The same things were measured in two ways. Each way mixes the same 10 hidden numbers, adds some noise and spreads widely along 6 directions of its own, which tell nothing about the thing.
In the rows, 128 means zero.
Some things both ways: the first way, then the second way.
[107 106 153 102 145 177 189 141  87 118  47 104  97 136  84 154  74]
[151 111 105  94 128  97  76 122 123 105 139 137 109 111 123 131 127 151
  53 127 137  82]

[124  81 144 120 149 140 120 111 136 103 143 132 134 115  97 160 110]
[144 131 111 128 148 127 122  99 121 136 120 147 110 104 109 112 160 127
 121 131 119  91]

[151 135 149 116 104 158 146 126 101 116 141 125 103  89  92 132 165]
[109 122 127  96 121 126 147 128 176 103 150 133 141 119  94 122  92 128
 117 168 102  85]

[169 130  89 152  92 140 119 175  85 184 125 159 129 144  87 150 167]
[131 137 144 138 176 112 114 140 126 127 119 147  89 151 124 162 143 112
 111 101 124 109]

[103 130 202 102 144 122  99 123 149  91 189 120 127  12 123  90 167]
[117 142  96 111 101 131 165 108 142 154 163 112 176  93 118 111 109 146
 140 164 133 184]

[114 117 124 155 109 113 137 100 148 171 164 150 134 145 112  97 157]
[132  95 138 123 132  84 110 112 109 165 138 107 147 111 127 110 136 121
 121 110 135 128]

[122  47  93  96 121 135 117 159 125 123  49 113 103 183  87 188  38]
[129 102 135 118 169  76 110 114 118 141 176 152 177 120 145  93 175  93
 124 101 150 129]

[ 93  80 170 127 133 140  77 165 133  56 111 134  55 102 140 129 135]
[131 123 143 116 170  91 128 130 175  93 144  93 172 216 116  96 102  97
 131 166 119 108]

[106  97 152  96 131 159 163 137 154 123 132 106  78 101 103 118 116]
[148  87 141 115 175 103 155 119  96 127 203 130 183  90 112  65 134 171
 103 115 102 111]

[107 179 108 144 118  10 101 177 137  98 146 100 179 129 151 106 170]
[121 118 128 111 147 112 112 133 136 145 126 155 135 126 167 140 159  99
  98 114 172  95]

[142  74 175 120 151 147 100 115 119 197 211 182 118 122 134 152  87]
[100 121 151 112 155 130 187 125 145 180 118  81 165 142 146 169 124  99
 122 143 105 113]

[174 112 163 150 134 210 109  94 122 214 164 141 144 115 111 132 132]
[131 140 147 169 155 119 142 122 109 176 136 139 153  95 135 124 143 150
 123 116 136 123]

[ 73  95 119 113 113 156  77 110 107 132 153 124 149 171 120 168  98]
[122  85 193 165 155 166 193 124 142 136  86  92 148 140 151 137 172 109
 155 117  85 115]

[195 122 134 121 107 145 120  44 141 150 142 131 126 128  95  86 115]
[122 141  67 124 131 111  99 108 152 112 126 162 148 144 128  97 161  99
  84 137 185 124]

[146 120  68 117  99 117  99 141  93 177 176 158 125  79  58 110 142]
[119 106 105 133 129 147 202 142 105 112 146 127 165 182 171 135 135 127
 155 123 124 206]

[122 131 102 126 143 118 169 109 100 135 180 127 148 153 126 136 130]
[158 159 101 104  95 153 111 108 112 102  82 107  85 120 104 188 100 109
  78 141 158 164]

[130 131 133 134  88 150 102 113 127 143  41 111 131 172 118 131 129]
[129 103 166 168 188  91 107 146 126 156 132 116 158 181 202 114 192 122
 145  91 122 129]

[136 127 124 134 126 135 107 101 138 102 238 116 142 136 124  98 145]
[155 155 119 146 138 166 128 103 122  81  88 138  98 123  91 149 144 114
  98 131 123 133]

[127  86  96 127 101 120 134 176  82 194  53 152 120 179  61 162  64]
[114  90 136 119 138  71 105 144  98 174 171 128 157 131 191 135 160 122
 142  81 132 175]

[116 101 110  98 153 174 142 172  96 138 127 109  81 111 127 178 108]
[119 118 139 102 109 109 154 121 133 119 146 130 155 104  86 150  71 113
  88 151 153 111]

[126 144 144 161  97 104 122  64 152 198  87 136 165 126  87  25 124]
[145 129  91 152 113 163 119 137 115 117  74 129  97 156 166 115 145 135
 112 110 182 165]

[122 107 145 134 101 111 130 110 119 150  94 158 111 162 123 105 115]
[ 89 128 139 129 132 172 171 123 194 156  93 105 145  84  79  80  97 113
  99 145 144  82]

[117 152 184 129 170 186  91 126  73 109 182 109 142 123 163 187 138]
[140 127 154 176 152 119 123 133 125 150 127 140 138 114 148 110 148 169
 128 125 131 101]

[165 105 149 127 146 174 149  71 162 144 208 136 116 141 119 139 141]
[166 117 127 120 200  77  99 110  90 134 162 107 163 169 155 110 168 125
 108 115 105 112]

[ 67 125 119 131 144 127  78 156 111  91 141 112 141 117 107 144 131]
[160 117 132 141 146 163 137 135 127  69 103 138 108 166 130  83 129 125
 141 124 155 139]

[ 93 170 185 115 155 108  98 100 170 115 224  98 181  93 144 106 155]
[162 120 123 157 128 129  91 118  71 151  97 150  61 103 165 165 197 150
 142  79 114 154]

[114  76 117 122 137 161 153 132  88 124  57 139  82 156 102 165  87]
[146 125 123 147 127 144 133 124 121 108 103 133  96 125  92 109 104 151
 115 131 127 107]

Other things, the second way, with their names:
<167>: [134  83 141 132 112 127 138 141 103 118 146 105 131 122 137 125 106 184
 135 121  50 115]
<868>: [179 153 132  93 207 107 101 127 103  78 159 166 132 161 126 124 129  90
  78 117 197 113]
<843>: [ 85 105 186 149 145 146 193 139 202 152 116  71 195 147 137 106 116 114
 153 157  96 112]
<168>: [164 154 130 119 168  96 103 128 102 115 148 108 157 170 142 155 106 132
  81 137 138 129]
<1052>: [138 106 121 105 111  56  89 116 115 123 148 135 115 138 113 153 129  96
 107 117 183 173]
<546>: [120 131 122 115  73 136 135 110 146 117 115 131 118  67  59 139  74 127
  87 153 154 120]
<9>: [134 146 107 114 124  88  85 103 133 157 152 122 140 107 128 125 145 123
 140 137 126 155]
<668>: [118 111 143 146 142 117 124 133 115 137 108 127 108 157 145 165 155 102
 151  96  89 133]
<869>: [133 146 140 123 165  90 113 130 143 121 107 133 108 176 111 181 106  98
  70 147 154  60]
<425>: [170 157 106 146 128 151 124 141  97  66 102 136 108 184 122 131  82 131
  99 130 194 179]
<466>: [136 131 129 100 155 118 142 125 116 144 155 137 160 120 176 164 156 118
 101 128 151 134]
<238>: [134 122 108 115 142 119  77 124 118 130  99 120  71 126 124 159 155 125
  71  92 104 105]
<72>: [147 148 141  95 143 111 116 107 134 139 146 109 114 106 112 159 135 108
 144 137 127 179]
<916>: [106 136 139 117 109 106 105 153 160 137 107  89 103 186 169 204 111 104
 152 135 110 177]
<130>: [139 129 114 136 119  69  38 112 170  89 108 162  86 167 109 119 156  95
 132 146 143  82]
<244>: [134 102 122 106 154  75  74 137 114 141 162 160 136 115 153 104 141 136
  77 104 158  68]
<641>: [166 142 122 120 173 119  91 133 105 102 113 133  77 166 126 136 136 120
 109 106 143 132]
<763>: [121 125 132 115 158 142 188 115 126 161 126  83 187 152 161 131 147  81
 137 126 156 195]
<534>: [100 117 122  95 139  82 128 118 135 168 146  98 116 144 111 152 135  76
 165 107 107 193]
<579>: [145 122 131  65 178 134 147 121 145  86 183 129 168 111 100  89 104 128
  89 151 107  81]
<930>: [140 101 146 108 126 124 101 143 113 106  90 110  70 143 138 202 119 125
  65 106 110  90]
<114>: [160  70 161 109 169 110 108 144 106  83 115 133  90 188 171 148 167 101
 125  90 119 103]
<56>: [133 141 121 153 107 136 123 117 112 154 126 120 135  99 116 100 107 159
 166 134  95 138]
<839>: [ 97 165 129 165 142 130 119 128 152 195  72 122 126 143 139 141 127  90
 137 127 151  96]
<747>: [133 160 150 134 140  87 108 131 129 135 160 127 185 146 138 140  98 102
 133 142 164 160]
<380>: [161 147 120 126 211 112 119 131  98 139 145 154 104 155 155 127 170 135
 119 105 142 116]
<392>: [135 129 124 151 106 144 141 128 134 133 105 135 123 115 135 132 113 167
 115 153 137  95]
<171>: [138 153 122 131 165  97 100 120 156 121 146 145 160 126 118 109 134 123
  63 145 188 101]
<535>: [125 190 115 156 114 149  99 117 183 132  81 147 104 124 103 117 108 125
 150 175 141  86]
<7>: [113 125 149 115 159 157 196 122 149 154 150 124 173  89 120 107 123 130
 134 147 117 105]
<618>: [126 107 108 145 111 140 131 110 145 139  97 121 132 117 127  80 145 131
 127 137 148 115]
<648>: [149 129 117 128 122 110  97 144  89 104 150 145 113 155 179 169 150 137
 152 100 116 206]
<411>: [ 94 110 140 141 137 168 195 121 175 128 117 122 168  96  82  70 115 115
 112 139 136 103]
<782>: [135 136 123  81 136 110  98 143 146  93 146 144 122 144 124 139  84 115
  91 147 145  86]
<753>: [103  87 150 116 128 115 165 135 126 153 127 112 160 146 169 167 135 107
 127 124 103 102]
<945>: [148 123 127 121 149  82 103 137 104 111 161 123 137 171 166 175 140 152
 100 126 100 138]
<980>: [123 149 168 150 135 151 149 129 144 156 112  90 136 119 118 130 102 128
 178 137  90 150]
<1039>: [133 125 127 114 101 124 115 131 100 126 101 112  92 150 147 201 121 100
 139 111 114 177]
<152>: [107  82 158 151 112  66 100 124 166 157 102 120 110 141 137 162 151 134
 112 145 102  43]
<858>: [ 96 135 109 139  82 107 114 124 140 179 141 127 160  99 148 120 120 133
 167 135 128 167]
<36>: [143 157 130 170 147 175 156 131 131 113  97 118 139 146 118  96 103 147
 128 142 133 123]
<217>: [135 105 134 138 160 138 156 117 134 111 144  93 209 142 134  68 134 134
  91 132 123 125]
<891>: [123 108 148 103 148 107 110 137 149 131 135  92 150 146 140 122 113 115
 108 125 113 110]
<598>: [116 105 121 118 125 113 128 138 124 155 134 134 120 121 165 148 153 130
 119 107 144 151]
<774>: [168 159 136 121 161 110 109 126  89 119 154 152  75 112 100 165 117 148
 133 116 114 149]
<97>: [150 109 109  88 162  79  74 130 110  94 156 139 116 169 150 143 151 118
  86 110 115 104]
<601>: [141 136  93 132 163  95  97 134 120 121 135 158 113 177 161 135 159 137
 100 125 145 103]
<611>: [161 115 140 133 168  68  65 122  94 131 134 102 115 174 159 158 167 131
 115 103  88 123]
<543>: [115  96 132 184 129  99 102 129 113 199 119 144 126 105 163  72 174 159
 175  92 116 104]
<335>: [127 108 134 148 105 106 140 130 106 173 169 103 165  80 124  89  90 207
 142 135  90 133]
<874>: [172 132  96 109 143 141 124 143  97  51 141 180  99 177 154 143 119 156
 114 143 125  93]
<584>: [141 109 133 122 155  93 117 132 116 107 187 166 147 131 131  88 137 138
 156 117 122 133]
<187>: [168 129 138 141 198  92 102 130  97 127 167 140 137 141 149 113 160 167
  99 113 114  97]
<322>: [106 102 110  95 124 111 126 133 149 127 149 112 166 145 132  82 107 102
 128 128 138 138]
<385>: [114  93 116 130 114 114 135 125 146 124 157 141 157  82  99  75 106 180
  81 145 109  59]
<62>: [153 147  79  89 129  85  73 108 134  69 156 164 104 158  85 109 119  94
 122 143 161 151]
<1016>: [137 109 110 146 145 103  79 139 114 107 121 183  83 173 193 155 209 129
 147  96 106 113]
<104>: [123 148 124 147 118 154 136 133 184  94  67 125 102 170 103 132  94 112
 110 170 160  89]
<588>: [146 111 141 162 169 100 121 144 101 100 150 142 148 172 157 140 153 153
  94 107 112 119]
<719>: [162 135 152 107 205 149 140 127 127 109 151 143 132  99 121  97 147 134
  81 114 160 106]
<24>: [133 131 123 147 125 139 129 116 128 129 136 155 130  73  91  80 119 156
 121 130 128 101]
<560>: [160 124 119 116 133 100  70 117  95 135 153 144  92  88 115  98 136 154
 144 104 112 133]
<154>: [107 100  84 142  45 149 108 135 163  97  73 141  67 150 147 141 138 145
 158 145 102 133]
<49>: [119  94 122  85  77 120 124 145 136  77 131 121  98 154 120 167  77 118
 135 137  96 145]
<424>: [123 119 127 147 140 143 136 135 135 132 112 125 111 120 111  98 124 142
 116 110 130 129]
<548>: [136 158 101 159 114 104  79 102 114 188 128 165 113  69 124  89 155 142
 166 118 161 145]
<791>: [142 117 119 124 118 146 137 112 129  85 113 138 111 139 102 113 126 113
 153 139 108 127]
<977>: [114 181 137 148 116 130 132 121 182 117 114 140 112 114  50 135  71 119
 132 174 140 118]
<1019>: [ 99 124  99 137 115 108 144 123 156 133 129 148 154 140 136 140 146 112
  99 142 166 136]
<193>: [103 103 128 120 172 126 126 149 140 163  90 100 112 200 209 166 177  97
 129 101  90  92]
<817>: [125 103 117 119 146 142 169 140 105 125 152 133 133 128 166 160 153 173
 112 122  62 115]
<326>: [128 151  94 164 136 167 121 116 142 104  77 164  77 129 112 128 171 132
 120 125 108 102]
<461>: [115 137 137 105 169 138 147 127 148 149 129 152 132  97 117 128 125 105
  94 128 148  62]
<478>: [155 169 113 133 137 133 114 112 123 102 118 167  69 108 100 171 156 117
 119 121 165 185]
<89>: [151  94 104 106 161 131 122 127  52 125 117 138  97 148 197 198 198 126
  78  69  98 128]
<163>: [110 119 158 104 130 122 179 111 163 115 152 110 177  96  49 113  69  97
 103 158 134 114]
<107>: [110 135 104 128  67 108 106 117 155 133 120 130 144  97  98 132  90 116
  83 147 194 157]
<866>: [144 152 140 149 152 153 109 145 139 114  77 124  90 173 148 149 117 133
 121 135 117  80]
<350>: [146 157 125 148 133 146 108 130 113 142 135 136 135  96 142 102 126 159
 134 119 137 152]
<73>: [136  74 140 122 141 136 125 125 118  99 169 152 139  72 117  64 158 162
 122  93  83 110]
<57>: [137 131  90 110 159 128 116 140 131  97 138 165  85 146 125 120 134 148
  95 125 132 100]
<815>: [121 150 100 113 124 114 104 129 122 135 128 127 119 153 147 161 129 100
 140 120 127 177]
<194>: [145 144 118 101 146  97  88 126 130 106 139 146 103 154 125 139 128  92
 132 124 155 150]
<260>: [109  98 133 149  63  94  89 137 128 130 116 138 104 126 131 151 109 136
 162 121  97 131]
<236>: [ 95 149 111 129 166 189 184 134 150 149 120 121 139 107 117 104 132 125
 124 114  97 137]
<524>: [117 156 135 140 117 173 157 127 139 144 102 101 134 117 138 159 119 127
 154 139  92 162]
<444>: [136 133 147 162 148 109 106 138 118 132 137 156 149 125 153 128 143 141
 113 114 142 107]
<283>: [130 138 141 136 159 130 158 136 109 175 148 112 137 127 148 111 124 134
 187 110 130 194]
<680>: [123 105 128 131  99  97  98 136 119 134 134 122 122 134 165 166 149 124
 130 102 135 196]
<591>: [121 136 104 137  96 119 120 101 137 149 128 151 121  77  77  81 114 121
 161 136 148 141]
<793>: [124 142 128 151 109 133 116 128 132 105  98 132  95 157 112 160 119 106
 164 125  98 157]
<724>: [136 140 119 145 106 135 142 132 139  83 120 141 100 178 132 149 130 119
 201 146 111 203]
<1028>: [141 119 128 143 164 108 101 120 105 138 134 132 137 135 142  98 164 121
 129  93 124 133]
<153>: [146 144 112 147 160 149  99 140 126  93 109 165 106 172 156  86 156 106
 161 106 150 135]
<975>: [115 134 162 124 111 134 159 139 135 144 139 100 149 120 152 179 112 115
 166 129 122 215]
<129>: [127 114 150 134 150 150 147 131 112 147 124 114 125 112 135 118 138 126
 160  97  87 146]

Some of these things the first way, each followed by its name:
[ 98 103 199 136  95 143  95  80 110 119  69 139 120  89  42  53  81] | <154>
[152 109 135 156  89 126 111 167  91  96  81 139  91 120 135 127 176] | <977>
[ 39 101  70 125 115  69 108 219 107  98  62 107 137 163  87 165 103] | <114>
[169 116  93 164 103  78 136 166 109 183 131 154 166 151  89 136 144] | <461>
[137  84 107  86 137  89 143 146 111  37 114 118  59 164 138 184  93] | <62>
[120 131 138 131 118 120 123 125 102 147 152 157 105 149 121 114 132] | <424>
[123 123 133 133  82 132 126 120  85 183 126 141 132 168  89 105  92] | <680>
[124 139 123 154 138  85 123 131 140 137 150 118  98 142 168  61 128] | <425>
[129 139 133 117 119 122 154 142 115 160 139 112 158 158 127 150 127] | <719>
[120 137 128 103 116 104 134 139  78 162 116 141 135 141 116 156 106] | <598>
[157 118 116 129 133  97 142 152 183 152 119  89 126 152 151 118 117] | <868>
[123 140 177 114  97 132 119 144  99 138  65 132 101 127 129 128 131] | <916>
[ 86 112 157  85 135 122  81 128 143  86 155 115  79 110 157 115 109] | <411>
[ 93 137 172  99 158 155  85 149 173 107 171 116  95  46  89 102 146] | <322>
[105  82 171 113 145 155 164 140 148 110  68 114 106 133  82 156  89] | <560>
[114  91 225  98 143 166 110 105 154 155 203 134 133  98 138 145 107] | <72>
[105 137 119 149 117  97 110 154  66 120 147 137 121 143 134 102 128] | <107>
[128  93 127 157 103 113  69 178  86 123  89 137 159 128  31 127  80] | <1016>
[135 130 134 121 139 143 164 157 123 145  43 100 113 139  95 147 104] | <244>
[115  89 129  96 130 101  97  99 167 167 160 140 135 126 139 124  98] | <763>
[146 155 114 106  99 167 207 100  89  98  46  95  78 122  94 127 163] | <385>
[139 107 126 135 147 125 158 109 102  79 134 132 111 167 124 173 127] | <56>
[132 108 168 130 125 195 144  90 125 189 164 132 108 109 104  92 111] | <546>
[173 137 141 127 106 178 170 117  87 157 128 121 103 129 101 128 140] | <945>
[107 117 188 196 131  83  86 170 155 115  91 129 141 114 118  52 133] | <866>
[154 103 151 131  93 197 116  73 116  95  28 104 109 149  90 154 131] | <130>
[ 94 142 106  75 108 106 178 162 114  77  58  87  57 123 107 138 130] | <49>
[136 133 153 108 147 128 161 169 122 101  80  92  88 128 132 149 110] | <782>
[110 108 122 171  90 108 116  73 117 150 110 159 164 135  70  79 143] | <618>
[ 98 116 135 130 134 108 138 156 118  64 125 118 103 163 138 154 139] | <611>
[140 105 118 113  89  96 124 118 176 126  83 115  91 164 123  97 116] | <668>
[112 104 124 145 114 109 104 147 167 116 111 123 126 134  88  95 128] | <1028>
[178 107 141 135 130 155 124 127  86 157 100 151 116 116  89 146 109] | <601>
[180 126  95 140  78 123 143 130 147 166  71 134 136 106  45  94 166] | <815>
[112 104 152 127 117  99 106 162 153 159  88 147 126  93 114 128 146] | <283>
[157  99  92 140 149 141 153 175  61 127 104 121 130 114  50 175  95] | <874>
[141 109 107 141 124 146  86 146 140 119  60 112 150 133  51 142 111] | <153>
[109 132 104  93 125 109 136 127  91 135 169 131  96 160 173 175 134] | <1052>
[160 102 198 168 134 157  91 103 123  91  72 126 144 114 115 129 133] | <535>
[126  90 168 118 135 184 101 145 137 176 134 135 146  52  66 141 126] | <7>
[113 147 171 156 111 111  99 133 162 105 166 123 141 105 142  95 205] | <980>
[102 156 168 130 106 191 109 109  84 107  71 108 124  85 128 152 199] | <152>
[118 111 113  86 124 160 109 153 134  56  54  88  73 117 110 166 131] | <793>
[127 142 138 139 129 113 101 150 101  90 135 127 142  96  99 137 162] | <858>
[140 139 109 179 131 151  85 187  70 136 161 121 163 140  98 145 146] | <444>
[144  95 149 138 112 104 116 139 147 153 131 140 119 144 110 113 108] | <194>
[100  95 132 145 100 141 119 162 108 107  23 114  86 139  69 110 100] | <260>
[ 93  81 167  85 127 183 101 175  95 154  72 113 110 120 106 176  55] | <975>
